There are 4 nested groupings, the coarsest first. Each group lies inside one group of the grouping before and may be the whole of it. The rows also spread widely along 18 directions, which tell nothing about the answers.
Known rows, each followed by its group in each grouping:
[-23   9   2   0 -24  16  -9  -6   3   5 -10   8   8   1  19 -17  22 -13
  12  -1 -19  -2 -10  22  -5  24   5   9  -2  -3  14  -2 -32 -11   1  -7
  25   8  14] : K897 Sugit K702 K922
[ 19   9   4   6 -19   2 -15  11   5   7  15 -20  18  19 -15   6   3 -14
   5  11   3  -3  14 -13   6  -2  10   0 -13  -9 -17   3 -14   0  10   6
   7 -17  12] : K897 Sugit K62 K969
[ -6  -3  -5  -8  -1  15  10 -14   3   0   3   4 -11  -8   6 -10  10  -2
  -1  10 -13   3  -3   7  -2   4   2  11  10  19  -7 -11 -22  16  -3  -1
   2  18   3] : K897 Sugit K122 K248
[  8 -12 -23   7  10  14   7  22  16 -10   7   3 -10 -26   2  -6   6  -9
   5  19 -12   1   6  14  13   9 -10 -13 -16  20  -7 -31 -10  16  -9  -4
   2  -8   9] : K897 Sugit K702 K976
[ 19  -5   1   3  17   2 -16   3  -5  12 -17  -5  13  15  -2  -6  -1 -15
   6  17  10   2  -9 -30   7  -6   8 -13 -12 -15   8  -3  21   1 -13   4
   0 -27  15] : K230 mag K798 K941
[ -2   7  -2  12  -4  -5  14  -7   1 -16  -3   2  -8  -6   3   0   2  15
  -8 -17   4   9   0   7  -8   2   1  -5   1   0   5  16   2   0   2  -1
  -7  15 -11] : K230 mag K281 K60
[-11   9  10   1  -2  -6  11  -5   0 -13  11  11  -8   0  -2  11   0  16
  -5 -20  -3   9  -3   5  -3   5 -13  -2  -7  -5  -5  15 -10 -12  14   0
  -4  18  -3] : K230 Tuno K237 K775
[ -8  12  -3  29 -23  14   7  -7  -6 -16  10  -5   2  -2  -8  12   2   1
  -1  -3  -6  15  -2  21  -8  13  -2   5  -6  12 -11  14 -15   4  11  14
 -23  14  16] : K897 Lutul K443 K567
[ -5  -7 -15   7  18  11   3  -2  -8  -6 -11  11   2  -3  -6   5   0   1
  -5   7  -3 -10   3 -14   8  10   8  -8   0   5  -2   0   1   3  -8  -4
   4   6   2] : K230 mag K281 K713
[ -2   5  37   6  12   6  -1 -29   3   1 -14   8  -9  -6 -16 -26 -11   3
  -5 -10   1  14  -9 -27 -30  -5  20   8  18  28 -13  -5  10  19 -16  -7
 -23   9   2] : K230 Tuno K576 K119
[ -5   4 -10 -23  27  13  25   7  -5  -1  -9  31 -14 -13   7  -5  -4  -8
  20  15  -6   3  18 -18   8  -2  -7  -6  16  -6  -7 -12   4  20 -13  12
   7  -4   0] : K230 mag K798 K37
[  1   5   5 -25  11  -4   5  -5  18 -27  17   7 -19   3   2 -25   0 -11
 -13 -20 -15 -26 -17 -26  -1   0 -17  -1   1   8  12 -21 -33 -12  -8 -13
  19   5 -18] : K230 mag K594 K458
[  4  16  -2 -17   7  -4   5  -9  -5  -3   3   3  -4  25   6   2  -2  -3
  -2 -10  10 -10   3 -34  13 -10   0   2  14 -27   6  -1  -5  -5  -1  16
   0  -3 -16] : K897 Sugit K62 K969
[ -3  33 -17  21  -5  -5  27  -5  -6 -14  17   2 -15   3  17  11  -1  -7
   4 -10  -2  22   6  17   4   1 -16  -3  11  -6  20   2   2  15   0  10
  -1  -6 -13] : K230 mag K281 K60
[  8 -14  10  -8  18  22 -16  11 -20   6 -20  16   6 -12  -5  -7  -3  -5
   1  28  -7 -10  -3  -6  -1 -28  -7   4  19  -7  -3   3  27   9  -6  11
  -1 -11   3] : K897 Sugit K702 K976
[  4   4  32 -28 -15 -11  -8   8  14 -10  -2  10  -1   8  -2 -16   0   4
  10 -19  -1  -4  -5 -15 -23  -5  -7   5 -11 -19 -23   1  -2 -15   2  15
   0 -10  -6] : K897 Sugit K62 K969
[  4  -1  -5   3  -5   5  -8 -17  -2  16 -18 -10  11  13  12  -9  13 -12
   6  18  -4   1  -4   4 -11  14  23   8  -4   2   4   0  -4  10 -10  -9
  19  -9  14] : K230 Tuno K576 K119
[  7  14  -3   2 -20   4   5  13   9   1   2  -4   9  -6   4 -15  -5 -14
   6   3   2   6  11  18  -5  -2  -6 -13   4  -1   7  -4  -2   2   2  12
   2  -9  10] : K230 mag K594 K458
[  3 -20  -5  -4 -16   2 -12  10   3   2  -3  -1   0   0   0 -15   9  -7
   1 -10  10   2 -18  -1   8  -5  -5 -11 -14 -11  -7 -26   9  -9   2   5
  -2   1 -12] : K897 Sugit K702 K976
[ -5 -13   7  -2  -2  -4   1  13 -15 -17  -2  18 -19  -7 -10   5   4   1
  12 -19  -5   2 -13  -4  -4 -13 -14  -5 -11 -20 -15  10  20  -6  16   4
  10   4 -23] : K230 mag K281 K713
[ 10  -1   3 -12  21   4  10 -18  -7 -20   3   4 -14  12  11  -2  12  19
 -16   5  -7  11 -24 -26   4 -16 -17  20   3   2   3   2  -8  10 -22   3
 -18   6  -8] : K897 Sugit K62 K969
[  7  13   0 -16   9   1   7  -3   9   0  -5   7  11   7  21  -4   7  11
  -7  14  -4   2   6   0  -1   5  -8   5   4  -7  12   5 -10   0 -20   2
   5  -9   6] : K230 mag K798 K941
[  1   1 -11   9   0   8  -2   0   6  -9   6  -3   1  -3   3  -3   5   1
 -17  -1  -6  -8  -2   6  12   2  -5  -3   2   9   9 -12 -13  -1  -1  -7
   0   8  -5] : K897 Sugit K62 K969
[-17   2  35   3 -11  11  -9 -19   0   1   0   9  -8   2   0  -5  23  12
   8 -12 -11  19 -11   0 -14   0   7  24   2  -1 -15  20 -20  -2   5  -8
   2  23  -2] : K230 mag K281 K60
[ 11 -11   2 -29  16   6  -9 -11   4  23   0  -4   5   7   8  -3  -2  -6
 -10  25   2 -17   0   2   3 -15  -1  -2  10  -2   5  -6  -3  -4   5  10
   8   5  10] : K230 mag K594 K458
[  4   2  -6  -1 -27   8  -6  -3 -11   1  -1 -12   4  20  -1  -7  16 -20
  18   1   4   1   2 -12   1  -4  15  14   3 -19  -8   6 -15   6   5   7
  20  -3  -5] : K230 Tuno K237 K775
[ -8  17  -3  -2  -5   4  16   7   4 -19 -11  18  10 -12  -6 -20 -23  -7
  -3 -15   2  -6   5  -7 -14  14  -7 -23   8   8   4  -6   1  -7 -10  17
 -17   1  13] : K230 mag K594 K458
[ 10   0 -15   8 -29  -2  -3  19  -4  14   8  -7  12  -3  -8   3  -4 -12
  -4   4   3  -9  20  24   6  -6   3 -16   6  -6  -6 -11  14   4  20  -2
  22  -7 -18] : K897 Sugit K702 K922
[ -3   4   5   3   7  -2  11  -3  -4 -23 -13  15  -5  -5  -3 -13  -4   6
  -8 -12 -12   3 -23 -14 -13  11  -8  -8  -9   9   6   0   4  -4 -13  -9
 -10   1   5] : K897 Lutul K443 K567
[ 17  12  -5   8 -18  -7  -9  -5  12  -6  26 -24   8  25  -4 -10  -3 -13
 -21 -15  10  -6 -13 -18  13  -2  -6  -7  -7   2   8 -23 -19  -9   0   0
  -5  -7 -11] : K897 Sugit K122 K248
[ -2  -4 -19   1   1   6  -1   4   3  -2   6   3  13   0  -7   6 -12  -4
 -17  -2   9 -22   9   2  14   8  -5 -20   1   1   0 -10  -4 -13   9   9
  -2  10  -1] : K230 mag K798 K941
[  6  16  18   1   3   9  -2 -12  -6   3  -1  -4   0  12  10   3   6   3
  10  10   6  24  -7  -7  -2 -15  -5  14   4 -18   3  20   0   3  -2  30
 -26  -6  20] : K897 Sugit K702 K976
[ -2  -2  -3 -11   8   1  12  11   3   6  -1  12   4 -12  -4   5   3  20
 -10  -3   4  -2  18  -1  20  -3  -2 -19   3 -11   4  13  -6 -15  14 -11
  10  24  -5] : K230 mag K798 K941
[-12   6 -14 -12  -4   7  13   2   0 -12  10  21  15   7  -6   1 -16  -3
 -10  -8   4 -12   6 -14   3  21 -13 -11   4   8 -18 -24 -11  -4 -12  15
  -7   5  -3] : K230 mag K281 K60
[ -6   6  -5   8  -3   4  -1  -2 -17   6  -9   8  -4   5   2  -3   3 -22
  13   3 -13   3  -8  -3  -1   3   3  -3   1  -6   5  -8  11  11   3  -3
  18 -12  -1] : K897 Sugit K62 K969
[ 18 -12  14 -21  12   1 -10  -9  22   0  15 -20  -9  -3 -14 -15  -8  -6
 -19   4   2 -20 -12 -14  -1 -17  -3  -7  -6  16  -2  -9 -24 -13  15   8
 -14  18  15] : K897 Sugit K62 K969

New rows. What belongs after each?
[ 11  -2  -1  -5  -1   3   6  -6   6  -7  14  -5  -9  -8  -4  -9 -12  -8
 -14   6  -4  -1  -9  10 -11 -11 -16  -2   4  23  -6 -20   1  12   1  14
 -17   3   2] : K897 Sugit K62 K969
[ 15  15   6   2  -9   3  -5   6   7  -7   8  -4   7   3  -2 -15  -2 -10
 -10   2  -6 -12  15  -5  -5 -11   1   5  18   5   3  -6  -5  10 -10  -7
  17 -15 -17] : K230 mag K594 K458
[  4  24  -1  43 -20   5  -2 -10  -4 -12  16 -20  -5   4 -10   6  -7 -13
  -3 -13   4  10   4   9  -4  -4   7   0   5   7   2  10  -3  11  16  15
 -20  -1   1] : K897 Sugit K122 K248
[-16   1   6 -16   2   9   3 -17 -29  19  -4  19  12   7 -10   5 -13  -2
 -15   8 -13 -11 -12  -6  -1  -1  -5  -5  18   2   0   9   2  -9  17  -1
  10  22   8] : K897 Sugit K122 K248
[  6   5   3  10  -4   6  -2   0  -9   9   9  -6  -1   6 -16  -4   0 -22
   8   2   1  10  -2 -20   8  -8   6 -10   2   0  -1  -5  -1   7   8  -4
   9  -2   2] : K230 mag K281 K60
[ 17  10  19  32  18  -5 -13 -19  21  -2 -11 -25  -5   1   2   1  10  18
  -9  -4  13  12   5  -6  -5  -4  28   0 -11  -1  17  33  -3  -2   0  -7
 -20   2  14] : K230 mag K798 K941
[ -2  30  15   1 -13   1  -6  -5  -4  -3  11   8  15  25  -7   3 -10  -8
  -6 -11  -5 -13  16 -21  -5   3   4  10  19  -8 -11  -3  -7   3  -3   5
   8 -15 -16] : K897 Sugit K62 K969
[ -9  -1  26   2 -30   1  -4  -3  -1 -11   3  13   9   4 -15 -22   3  20
 -22 -36   2  17 -24 -16  -5  -3 -11   0   3   9 -14 -14   0 -12  -6 -14
 -18  22 -25] : K897 Sugit K62 K969
[-26 -10  18 -19 -15  21  -8  -9 -24   9 -27  36  22  -5  -9 -27  -6  -7
  -5  -1 -15 -10 -20  -4 -24   7  -2   3  25  12  -9  -8  11  -4 -11  -7
  14  16  -3] : K230 mag K281 K60
[ 12  32  17  25   0  -5   0   4   9  10  20 -19 -12  -2 -11   7 -11 -29
  16   2  -8   8  15  11  -2  -6   6 -16  -5  -3  14  14  -8   2  33   3
   5 -15  24] : K897 Lutul K443 K567
[  6  21   2  12  -9  -4  -8 -15  -3 -10   3 -11   8  26   9   1  -3  -7
  -8  -6   2  -2 -14  -7  -8   4  -3   7  -3  -9  11   6  -3  -4  -5  16
 -10 -16   3] : K897 Sugit K122 K248
[ -9   4  -4   9  -6   6  10  -9 -20  -8 -12  20  12   8  -1   9   1  20
  -8  -4   3  13   4  -7  -8   9   3  10  11   1 -20   4  19  15 -18   0
  -9   3 -17] : K230 Tuno K576 K119
[ -2   3  -5   3  -8   6   7   3  -2   2  11   6  11   2 -11   7  -2  -2
  -1   7  -7   6   8  -2   2  13  -2  -7  -7  11 -17  -6  -8   5   1  -3
   5   3   9] : K230 mag K594 K458
[-18   6   0  17 -20   5   0  -8  -9   6   3  12   6  12   9  17  12  11
  -1 -13   1  18  -3  18   9  13  -3   4  -1 -13  -7   0   2  -6   7   1
  -4  11 -11] : K897 Lutul K443 K567
[  9  11  -7  11  -6 -13  11  13  -2  -5   8   0  -6   8 -10  -1   0 -14
  14 -13   4  15   3 -23   7   4   2 -19 -16 -12  -3  -9   9   6   0  -9
  15 -17 -11] : K230 mag K281 K60
[ -1  -5  -1 -31   6  -3  12  -7   7  22  -1   9   5   0   0 -17 -16  -5
 -12   3   5  -2  -8 -10   4   3  -6 -23   5  11   1 -33   0  -6   0   2
  -5  13   9] : K897 Sugit K62 K969
[ -4  -4  -8  -4 -19  16   1   3 -18  -2 -11  13  27   8  -4   4   8  14
  -8   8   4  -1  12  -3   1   2   3   9  14  -8 -20  13   1   3 -11   7
   3  10  -9] : K230 mag K281 K60
[  8   3  -5 -14  18  -1  27  18   2  -2  -6  15  21 -14 -22  -2 -18  24
 -18   9   4   5  16 -27  11   8  -3 -36  -7  11  -4  13  -2 -11  -5  -9
 -12  15  27] : K230 mag K594 K458
[ 16  -7  -8  -5  13  13   8  -8 -25 -25 -17  -1   5  -6 -14  -9   1   4
 -20  29 -28 -16 -15 -20 -17 -10   1  12   6  24   4  28  -6  16 -14 -11
   5   4  16] : K897 Sugit K62 K969
[  6   9   2   3   6  -2   3  -1  25 -32  18  -1 -26   3  19   1  12  -5
  17  -6  -7  10  -3   7 -12   9 -17  19 -21   1 -14 -15 -19  13 -15  19
  -9 -21  -1] : K230 Tuno K237 K775
[ -1   4   4 -14   6   1  -3  -3  15   9  12  14  15   9  10   7   7  11
 -15  14 -18 -11  14   6   1  21  -4   7  -3  12 -13 -17 -18   2 -15 -23
  27  -7  -6] : K230 mag K594 K458
[  1  -1  -6  17  -2  12  -8 -17 -10   6 -16 -10   6   8  -9 -18   5 -17
  -9   3  -5  -6 -12 -23   2   5  26  -2   7  14  12  -8  -7   9  -8 -19
   8   5   4] : K897 Sugit K62 K969
[ 10   4  13  -8  18   4   1  13  -2 -24 -14  14  -1 -10  -7 -21  -3   5
  -5   0 -10  -3 -16 -29  -3 -10 -14  -8  -3  -2  13   7   3  -8 -16  -2
  -8  -9   9] : K897 Sugit K702 K922
[ 18   7   5   2   0  -7  14  -5 -19   5   2  -4  -6   3   4   6   2  13
  -6   9   3  31  -7   6  -1 -32 -14   3  11  -9  11  21  25  14   4   0
  -4   0  -9] : K230 Tuno K237 K775
[  9  10  13 -13  18  -7   5   8   5   4 -10  19   4  -5  10  -8  -2  16
 -12   7 -10   4   6  -4  -2  -7 -11  -4   9  -1   8  -7  18   5 -18 -15
   8 -16 -12] : K897 Sugit K62 K969
[  9  -1  -5   9 -20   2   5 -14 -28  -2   6  -6   8  20  -4   7   9  13
 -21   1   1  22 -23  -8   4 -17 -10  12   6   0  -4   5  13  11  -4  -2
 -11   9 -18] : K897 Sugit K62 K969
[  3  10  -2  -3 -13  -5   6  -3 -12  -6 -13   3   8  11  -5   0  -4  -6
   2   0  -8 -11   2  -7 -18  10  12   0   0  -7  -6  15   3   1   2   0
  15  -8   1] : K897 Lutul K443 K567
[ 12 -20  13  -7  -7  -1 -27   7   5  22   4  -7  14  14  -2   1  13  -6
   4  15   0   7 -16   3   3  -1  -5  -2 -29  -9 -17 -14   7 -10   4  -8
  14 -15  10] : K230 Tuno K576 K119
[-11 -14  -9   1 -12  20  -3  12 -13   1  -8  18   0 -11  -9  -8  -4 -21
  13   3  -4  -4  -5   8   1   1  -6  -9   6   2 -18 -25  13   7   4  14
  -1   2  -2] : K897 Lutul K443 K567
[ 10   4  -8  20  22   2  -6   0  16  -4  -2 -12 -21 -12   4 -10  -7 -20
   1  -3   5 -10   2   1   9  -7   8 -19   0   3  22 -15   4   6   6   6
  -7  -9   3] : K897 Sugit K122 K248
[ 20  -3  -8 -10   4   4   5   6  -1   5   7  -5   6   3  -2  -1   2  -3
  -3  26  -3   2   8  -4   3  -8  -5   1   1   6 -10  -9   1  17  -8  -4
  10 -12   2] : K230 Tuno K576 K119
[  8  -1  -5   4 -17   8  -4   7  -3 -14  -5  -3  14   5  -3  -5   6   9
  -8  -4  10   0   3  -5   3  -8   0   1   3 -10  -5  11  -1  -5  -5  11
  -9   5  -6] : K230 mag K594 K458
[-15  28  -1  10  -3   0  23  -7   0   9   5  17  -3  -3   7  16 -18   3
  11  -7   9  23  24  18  -5  14  -1 -11  12  -3 -12  -3  13  13   8  31
 -26   0   7] : K897 Sugit K122 K248
[ 10 -14  10 -12   5  -2  -6  -7  16  21   4  -3   2   3   8  -5  12   7
  -3  14   1  16  -9   4   1   1  -2  -2 -16   7  -9 -18   0   3  -6 -11
   4   0   5] : K230 mag K798 K941
[  6 -15   2 -16   4   9  10   2  -9  -9  -8   7  -9 -16   0  -9  24  14
  -2  20 -29   3  -9   4  -8  -9  -3  12  -4   9  -2  25 -15   8   0 -26
  30  18   3] : K230 mag K594 K458
[  3  13 -18  17 -13  -3   8   9   7   6   2  -6   5   0  -4   4 -11 -17
  12  -3  13   0  29  10   2  14  16 -20  -2  -3  -7 -11   7  10   9  10
   4 -12   2] : K230 Tuno K576 K119
[ 19 -20 -26   8  10  13   6  -2 -14  -9   9 -11   1  -5  -8  24  -6  21
 -28  21  14   4   0   9  17 -26 -16  -2   4   8 -15   4  17  12   5  28
 -41  18  -2] : K897 Sugit K62 K969
[  2  16  29 -24  34 -19  16 -11   9  -9   2  16 -20  -2  -1  -1 -20   9
  -3 -13  -7  -2  -7 -22 -17  -6 -13 -14  -4  -5   8  17   3 -15   7   6
  -8   3  12] : K230 mag K594 K458
[ -4  11   7 -13   4  -4  19 -17 -20 -15 -27  13   0  15   3 -10   3  15
   6  -6  -2  18 -22 -38 -16   7   6   5  -6 -14   0  30   1  -1 -15  10
 -15   5  16] : K897 Sugit K122 K248
[ -7 -12  -1  12 -15  17  -5  -2   1   3   0  -8  -4 -17 -10  -2   7   7
  -6  -6   6   0   2  21   8  -8   8  -6   4   4  -4  13 -14  -9  29   7
 -12  38   6] : K897 Sugit K122 K248
[ -4   6  -9 -12   8   1  23  -6  -4 -14  -4  13 -11 -11   8 -15 -14  -3
  -9  -5  -5   6 -19   1  -7  -3 -24 -13   8  11  15 -15   6   2  -7  16
 -21   9   6] : K897 Sugit K62 K969
[ -2   5  18  14 -15  15 -14   0 -22 -10  12  10   5  10 -20  22  -6   6
  -2  -3   0   1  10  -2  -7 -20  -8  21  17  -8 -39  12  18  13  11  27
 -20  -1 -19] : K897 Sugit K62 K969
[  9 -12  -2 -18   7   3  13   0   9   4  13   0 -14 -13  -2  -6  -2   1
  -5  12  -3  12  -7   5   4  -9 -16  -9  -7  17 -12 -21  -6   9   5   7
 -13  13   9] : K897 Sugit K62 K969
[ -9   4  -1  15   7   0  -5  -6  -5 -19 -22  13  -7   7   5 -13  -3  -8
   5 -23   4  -1 -23 -23  -7  11   4  -8  -8 -10   7 -11  17  -4 -15   9
 -14 -12  -5] : K897 Sugit K122 K248
